There are 2 nested groupings, the coarsest first. Each group lies inside one group of the grouping before and may be the whole of it. The rows also spread widely along 4 directions, which tell nothing about the answers.
In the rows, 128 means zero.
Some rows, each with its group in each grouping after it:
[115 177 140 127  94 105 117 128 147 162 182 155 136 136 114 164 139 142
 151 150]
gutuz lazir
[102 146 132 110 107  80 125 108 120 199 165 151 171 115 130 147 155 138
 173 133]
Zus lesa
[125 171 146 107 105 119 108 140 151 151 199 151 131 118 110 173 129 136
 149 155]
gutuz Sasif
[142 173 119 125 146  84 140 110 155 214 173 178 141 133 124 140 175 128
 146 123]
gutuz Dubi
[109 154 147 103 121  82 122 132 124 201 175 153 176 110 121 148 152 158
 150 148]
Zus noki
[113 152 114 122 137  82 133 122 148 168 178 149 138 136 107 177 166 131
 142 117]
gutuz laz
[ 59 156 101  95  91  82 139 103  83 133 169 102 150 131 124 167 139 132
 107 140]
Zus Kos
[113 176 111 124 101  96 122 109 138 171 165 167 135 130 121 165 165 123
 176 118]
gutuz laz
[132 173 122 116 130  97 125 118 158 200 187 176 143 119 110 151 155 130
 169 138]
gutuz Sasif
[105 154 145 104 118  90 118 136 129 184 184 142 171 112 132 147 141 158
 124 155]
Zus noki
[139 189 114 129 112  90 128 102 143 226 154 197 148 127 115 137 184 125
 216 125]
gutuz Dubi
[ 98 137 174  93 125 104 121 133 140 141 212 104 158 117 155 158 110 144
  66 165]
Zus lesa
[114 167 156 102 121 105 127 111 146 178 202 139 160 104 178 119 124 132
  84 157]
Zus lesa
[116 176 109 127 109  95 137 109 137 188 162 165 134 137 108 154 172 128
 174 129]
gutuz Dubi

New rows, each followed by its group in each grouping:
[132 136 156 109 139  71 121 123 148 223 178 169 181 106 121 148 160 146
 167 131]
Zus lesa
[ 90 165 143  96  96 106 117 127 117 167 180 133 162 115 137 147 135 154
 126 160]
Zus noki
[ 94 174  94 125  87  98 136 106 114 164 152 153 127 148 103 166 171 125
 190 127]
gutuz Dubi
[120 182 128 120  80 113 108 121 137 164 165 172 134 121 118 161 156 124
 189 135]
gutuz laz
[ 97 204  93 113 105 113 143  91 132 161 182 153 124 130 147 138 141 112
 123 137]
gutuz Sasif
[125 195 115 127  96 110 118 105 148 177 168 180 135 119 136 145 160 111
 174 130]
gutuz laz
[126 167 128 131 124  86 133 124 151 196 185 173 141 136 114 156 156 136
 150 136]
gutuz lazir
[105 140 153 102 114  89 124 122 131 179 182 137 167 116 128 155 140 146
 145 148]
Zus lesa
[110 152 117 115 123  84 126 132 142 182 174 162 141 128  74 187 160 141
 189 129]
gutuz Sasif
[128 211 121 114 110 124 129  97 154 179 192 175 131 115 150 123 139 114
 128 151]
gutuz Sasif
[125 159 139 107 134  79 134  98 141 219 184 159 177 107 154 122 153 134
 137 138]
Zus lesa
[120 188  74 144 153  59 169  69 148 238 168 187 141 147 141 122 188 118
 126 104]
gutuz lazir
[155 180 151 123 120 106 118 126 160 199 182 183 147 124 126 136 161 131
 167 151]
gutuz Dubi
[109 162 134 120  87 106 108 133 136 144 166 160 133 126  95 189 154 135
 191 134]
gutuz laz
[122 188 112 117 116 105 132 102 145 193 175 178 139 115 122 150 155 124
 164 137]
gutuz Sasif
[ 83 197 102 109  82  97 133  89  96 189 161 158 164 116 156 118 154 130
 149 143]
Zus noki
[126 151 134 113 154  88 130 135 158 183 198 161 137 122  93 176 151 141
 138 135]
gutuz Sasif
[151 175 148 113 122 101 110 136 162 204 188 192 152 111 100 158 153 140
 187 145]
gutuz Sasif
[124 196 129 121 109 113 122 106 151 159 188 159 127 123 164 136 142 114
 110 142]
gutuz laz
[115 160 149 106 106  94 123 109 131 198 176 155 169 107 145 135 145 140
 161 142]
Zus lesa
[ 89 165  85 119 117  85 144 103 123 170 168 152 131 138  94 179 162 128
 167 121]
gutuz Sasif
[122 188 137 111  89 118 110 124 143 168 188 172 136 118 108 161 141 136
 179 150]
gutuz Sasif
[138 193 122 122 126 103 129 105 159 181 184 173 136 124 157 131 157 110
 121 133]
gutuz laz
[103 160 123 117 113 100 135 122 137 145 181 133 123 145 117 168 148 132
 125 142]
gutuz Dubi
[102 118 115 122 157  62 143 134 138 167 179 136 132 157  76 198 171 144
 136 121]
gutuz Dubi
[ 93 180 111 108 108  86 139  97 109 193 168 152 168 119 152 125 152 139
 125 146]
Zus noki
[113 165 124 121 113  97 126 119 146 160 177 155 131 131 118 170 152 124
 138 130]
gutuz laz
[131 148 180 100 124 101 106 134 149 187 196 144 170 102 145 143 128 148
 123 157]
Zus lesa
[107 178 130 115  87 118 119 124 132 147 174 145 124 140 124 160 145 130
 152 154]
gutuz Dubi
[123 187 122 118 107 109 129 112 141 171 177 160 130 136 134 142 155 123
 143 144]
gutuz Dubi
[102 152 144 108  96  92 121 117 122 189 166 148 169 113 128 148 146 143
 175 140]
Zus lesa
[ 80 139 139  98 128  81 128 143 119 151 190 110 161 126 122 168 132 159
  93 157]
Zus noki
[126 186 122 121 126  99 138 103 151 176 185 158 127 137 147 132 156 116
 111 143]
gutuz Dubi
[118 155 119 119 147  89 139 119 158 155 194 142 132 139 128 162 153 121
  86 125]
gutuz laz
[113 149 130 115 121  95 128 132 141 158 182 141 124 147 104 173 153 137
 132 140]
gutuz Dubi
[ 88 184 105 120  72 110 129 108 115 142 159 146 120 145 116 164 154 123
 173 140]
gutuz Dubi
[ 48 162  76 111  97  84 160  62  86 152 162 108 143 146 161 145 151 116
 104 122]
Zus lesa
[117 180 121 117 104 108 130 114 139 170 176 154 130 133 123 151 154 123
 155 145]
gutuz Dubi
[ 80 160  87 118 116  92 149 107 125 143 174 121 116 158 118 168 158 122
 109 127]
gutuz Dubi
[116 168 147 113 101 118 115 138 143 147 185 141 127 134 113 169 140 133
 143 155]
gutuz Dubi
[ 99 164 118 110 122  82 144  87 124 196 178 142 162 118 160 125 149 131
 113 131]
Zus lesa
[ 97 197  90 115 122 106 146  89 137 167 190 151 125 133 143 141 147 109
 106 135]
gutuz Sasif
[130 153 147 105 131  68 122 122 127 212 174 159 181 102 123 143 158 146
 152 138]
Zus Kos
